The groups are shells around one centre, one inside the other: the same stretched ball of 7 dimensions in 7 sizes.
(in the rows, 128 means zero)
Known rows, each followed by its group:
[155 167 154 139  96 132 138 104  96 111 123  99  97  66 141 111 125 140
 132]  rufir
[138 151 149 147 126 105 164  90 162 136 131  92 101 143 123 125 123 125
 100]  kep
[142 157 153 122 102 157 133 111  86 108 112 118  83  57 126 121 126 155
 127]  rufir
[128 160 134 138 105 153 106 115  73 125 113 117 119  91 100 133 114 131
 145]  Puneb
[140 162 129 150  85 119 105 140 112 123 146 162 136 130 130 122  96  98
 146]  rufir
[151 149 169 137 132 152 162  82 111  88  88  76  52  20 142 103 155 166
  92]  Gesiz
[140 135 162 126 114 127 138 125 113 141 155 138 111 139 112 130 104 120
 124]  Piver
[132 188 123 115  67 128 148 105 131 135 127 116 103 126 129 143 109 158
 140]  sudid
[163 162 194 108 115 156 143 107  85 133 138  75  86  82 115 138 140 177
 133]  sudid
[115 124 106 165 112 118 124 119 107 104 114 174 114  93 129  94  91  74
 112]  Gesiz
[155 187 140 129  56 112 106 149 114 147 177 153 151 166 132 142  89 116
 172]  Gesiz
[141 168 155 134 118 147 134  98 116 122 109  82  95  93 112 137 138 158
 122]  kole
[151 147 167 130 115 147 146 103  90 104 115 104  76  47 135 108 133 149
 115]  Puneb
[125 141 126 159 117 102 131 119 151 135 141 146 130 165 116 123  98  87
 114]  rufir
[132 162 135 138 104 107 154  98 149 146 138 104 114 157 118 135 109 126
 120]  kole
[136 150 144 164 139 120 149  86 149 109 101  85  92  96 127 113 138 125
  93]  kep
[152 182 150 138  97 107 163  87 150 133 132  73 100 122 139 128 128 148
 121]  rufir
[144 126 156 155 132 105 160 101 135 120 136 118  96 109 136 100 116 102
  95]  kole
[140 193 118 138  66 119 131 110 127 123 125 118 117 113 140 130 110 138
 146]  kep
[127 166 135 132 113 128 164  80 145 128 105  82  86 112 118 134 129 155
 106]  Piver
[144 200 136 106  52 143 115 131  97 141 146 128 124 129 120 155 104 162
 172]  Piver
[156 134 175 138 120 102 158 117 141 138 167 124 107 145 134 115 111 111
 110]  sudid
[132 180 115 140  69 123 104 134 112 134 141 151 142 144 120 138  93 114
 158]  kole
[147 143 157 143 119 148 131 107  79  99 109 111  87  40 132 102 129 133
 119]  Puneb
[131 179 115 139  76 103 151 104 156 132 132 125 114 145 138 130 103 126
 128]  kep
[138 150 156 135 125 142 141  95  97 126 115  87  96  87 110 125 128 142
 119]  kole
[129 183 118 141  77 118 102 128 111 155 149 130 157 173 102 151  91 112
 165]  Puneb
[128 171 121 150  89 109 102 129 115 159 155 134 163 186  99 146  87  95
 159]  Gesiz
[128 159 125 164 122 141 117 102 116  98  88 110 103  73 121 115 130 123
 114]  Piver
[121 162 118 151 109 136 117 110 122 117 104 126 114 112 111 130 116 122
 124]  Puneb
[149 161 169 133 122 119 153  98 144 145 142  79 105 145 115 140 129 145
 116]  Puneb
[131 165 138 158 131 127 134  92 150 122 103  83 106 121 111 134 136 134
 107]  sudid
[140 178 122 152  85  99 150  98 152 123 127 110 113 125 145 118 111 121
 124]  kole
[136 162 132 146 101 100 159 101 172 126 132 120 103 144 139 123 113 122
 107]  kep
[141 174 138 130  88 151 124 115 102 102 108 124  92  64 135 123 125 153
 133]  sudid
[140 176 156 119 103 156 119 112  95 139 125  93 111 114  98 153 127 163
 145]  kep
[144 178 123 147  72 109 130 118 128 118 135 136 120 114 148 117 104 116
 140]  kep
[130 165 121 133  82 149 120 113  75 108 107 133 103  61 126 117 109 135
 143]  Piver
[134 116 139 184 157 121 154  84 132  73  81 111  71  33 147  72 139  97
  68]  sudid
[148 127 161 156 135 130 146 102 104  97 114 113  83  51 140  90 129 114
  98]  kep
[136 176 139 121  91 159 134  96  78 116 100  91  89  57 118 131 128 168
 139]  Piver
[141 142 139 172 131  94 173  80 169 102 110  97  85  93 154  91 129 107
  80]  Puneb
[140 163 140 155 116 154 112 107  94  91  90 107  95  44 128 112 137 137
 122]  Gesiz
[134 194 120 146  81 110 121 113 148 144 136 109 140 168 118 148 108 127
 146]  kole
[136 195 128 134  76 119 115 118 123 156 146 106 146 170 107 157 103 134
 161]  kole
[131 186 116 150  90 105 145  95 164 132 120  99 117 148 129 136 116 131
 124]  kole
[130 177 125 110  56 125 119 133  88 164 165 146 144 167 105 153  78 128
 174]  sudid
[142 184 126 130  58  97 126 137 146 155 175 154 147 194 131 145  83 112
 157]  Piver
[139 182 134 138  98 121 163  80 149 118 105  77  86  97 138 126 133 157
 113]  rufir
[157 149 192 124 139 154 159  84  96 118 112  54  68  54 118 122 154 174
 107]  Gesiz
[153 172 149 122  73 109 148 124 141 136 161 137 111 143 144 130 103 135
 137]  Gesiz
[135 136 152 142 132 148 142 102 111  97  99 117  75  57 126 109 134 137
  99]  rufir
[136 190 134 110  65 126 132 119 121 159 154 117 129 167 110 160  99 151
 159]  kep
[154 154 159 148 114 134 137 103  99 102 116 101  90  53 142 103 132 133
 118]  Puneb
[122 204  98 138  62 117 114 120 152 141 128 132 140 173 117 157 100 133
 154]  sudid
[143 215 125 113  44 136 111 124 101 147 142 113 136 139 119 160 103 161
 180]  rufir
[141 175 145 112  79 125 152 104 108 150 145 101 109 130 120 140 106 152
 144]  Piver
[153 152 149 140  84  89 145 128 131 145 179 145 131 160 141 117  88  96
 137]  Gesiz
[161 173 174 126 104 142 145  95  89 124 125  66  91  68 129 124 138 164
 134]  Gesiz
[122 182 101 148  77 131 112 108  94 124 108 121 129 103 117 129 102 122
 152]  sudid
[138 126 148 141 115 127 141 121 111 110 132 155  94  90 134 102 107 108
 109]  Piver
[145 147 143 153 103 110 127 130 133 118 146 152 119 126 138 112 105  98
 123]  Puneb
[155 155 186 121 125 140 148 102 107 142 140  74  96 113 109 138 135 158
 123]  rufir

New rows, each followed by its group:
[146 191 126 151  74 115 105 127 121 130 141 126 143 137 131 134 106 116
 157]  rufir
[132 124 135 167 140 116 172  78 139  84  88 108  65  45 151  79 132 111
  72]  Piver
[133 183 105 156  71  94 131 112 148 132 137 132 136 152 139 125  95 104
 140]  kep
[127 145 127 143 104 137 132 110  98 107 110 138  98  75 127 109 110 119
 121]  kole
[136 182 120 141  71 128 102 128  90 134 137 134 142 125 118 135  97 118
 164]  kep
[133 171 121 144  84 140 114 113  80 111 109 125 114  71 127 117 110 127
 145]  rufir
[127 134 135 135 103 140 111 132  67 131 139 158 126 109 104 121  91 102
 143]  sudid
[131 148 132 162 122 131 121 106 108 109 107 117 110  87 120 112 120 110
 117]  kole
[131 188 129 124  84 126 141  99 131 148 128  93 116 145 111 152 114 154
 141]  kole
[150 170 164 124  98 152 100 135  79 139 146 117 128 119 103 147 117 143
 158]  Piver
[137 154 133 142  97  85 175 101 179 136 148 127 104 160 145 118 103 113
 104]  Gesiz
[151 132 165 147 124 113 148 115 127 120 145 127 101 109 136 105 116 108
 107]  kole
[152 168 158 143 111 133 130 111 127 114 124 102 101  96 132 125 133 142
 122]  kep
[149 139 161 167 145 102 161  90 164 113 123  90  92 110 139 104 136 113
  84]  Puneb
[128 158 133 134 101 115 146 101 120 148 138 109 119 145 110 134 102 124
 130]  Puneb
[127 183 102 162  84 111 126 100 132 117 108 115 124 113 134 121 109 114
 134]  rufir
[141 184 123 143  71  91 137 122 168 143 158 136 135 182 138 137  97 114
 139]  Puneb
[121 171  93 181  97  93 125 103 160 116 112 130 134 139 135 114 103  86
 120]  sudid
[150 187 144 126  70 127 112 127  91 148 156 116 139 138 117 144 102 135
 169]  kep
[150 121 163 166 142 120 137 109 106 103 126 121  99  71 137  89 123  94
 100]  Piver
[126 166 118 161 115 112 156  82 166 108  94  95  92 104 136 116 130 129
  97]  Puneb
[139 168 140 148 106 145 103 123 104 114 116 122 118  98 116 131 123 129
 137]  Piver
[120 180 119 137 100 136 130  95 126 136 105  93 114 128 102 148 120 147
 132]  rufir
[135 163 139 128  84 125  99 142  85 166 171 143 160 179  92 152  83 107
 170]  Gesiz
[136 181 147 132 108 141 119 107 121 143 124  87 121 139  98 156 127 152
 139]  rufir
[132 145 132 176 136  98 157  80 153 117 109  87 104 111 131 103 124 101
  92]  Gesiz
[150 160 159 116  88 129 154 111 108 129 144 117  92  99 136 123 113 148
 131]  Piver
[153 143 165 133 111 131 150 109 105 112 132 117  86  73 140 107 123 134
 115]  kep
[131 195 133 102  70 164 121 109  80 138 114 100 106  98 102 158 117 181
 161]  sudid
[130 178 105 162  84  98 141  95 140 123 118 111 123 122 139 116 105 108
 129]  sudid
[136 111 148 159 134 116 145 110 106 108 128 142  98  83 133  88 108  87
  99]  rufir
[138 199 108 150  59  92 117 129 163 143 154 142 152 189 135 143  92 108
 154]  Piver
[123 173 112 129  72 144 109 121  74 130 121 140 126 103 110 134  95 128
 160]  rufir
[142 151 152 138 114 120 155  94 116 131 129  94 100 105 125 118 119 131
 117]  kole
[151 161 176 125 124 119 162  98 157 148 146  78  98 153 115 144 133 154
 110]  Gesiz
[125 163 131 122  95 154 123 114  92 125 113 126 104  97 107 138 112 147
 138]  Puneb
[132 199 105 133  48 118 110 130 119 139 142 146 143 152 127 145  89 125
 168]  Puneb
[136 221 110 133  52 126 110 112 119 142 126  99 140 141 120 157 109 152
 172]  sudid
[133 171 151 112 104 152 135 107 113 139 122  98  99 121 100 154 125 168
 133]  Piver
[154 207 140 115  47 140 103 133  79 141 151 119 136 118 125 150 104 154
 185]  Gesiz
[125 128 125 150 110  96 158 110 144 130 142 153 110 142 132 107  91  88
 105]  sudid
[124 143 119 152  99 114 119 127 110 132 140 159 134 139 117 119  88  87
 134]  kep
[140 213 107 134  40 109 118 122 128 139 144 128 142 150 138 144  95 133
 170]  sudid
[131 165 118 154  92  89 144 113 175 135 144 139 127 173 135 126  98 101
 119]  kep
[137 135 150 161 144 142 140  91 108  90  88  98  78  42 128  98 141 126
  93]  Puneb
[142 152 133 170 114 116 128 105 118 102 113 117 109  79 141  99 120 102
 115]  Puneb
[125 187  90 173  78  91 119 112 161 125 123 135 145 157 136 125  97  92
 136]  sudid
[144 172 135 125  68 104 143 125 134 145 164 142 125 159 136 133  91 122
 144]  rufir
[145 184 138 133  79 125 126 111 102 139 138 102 125 121 122 136 110 138
 153]  kole
[144 133 165 160 155 136 148  86 117 102  99  80  79  59 124 103 146 129
  89]  rufir
[119 157 122 144 116 131 144  95 146 118 100 114  95 114 116 130 122 135
 106]  Piver
[138 191 130 108  53 136 117 131  93 151 152 135 132 144 114 154  93 148
 173]  Puneb
[135 174 121 129  59 122 103 140  77 149 160 156 152 145 115 137  78 107
 176]  sudid
[140 145 134 167 122  96 174  84 175  95 108 111  78  87 162  90 128 111
  79]  rufir
[143 165 170 110 109 146 137 108  99 155 143  85 109 134  95 154 122 163
 140]  rufir
[151 163 159 147 119 120 157  87 135 118 118  75  90  91 136 116 137 143
 108]  kole
[125 164 117 161 108 105 127 115 170 130 128 133 130 168 119 134 108 103
 117]  sudid
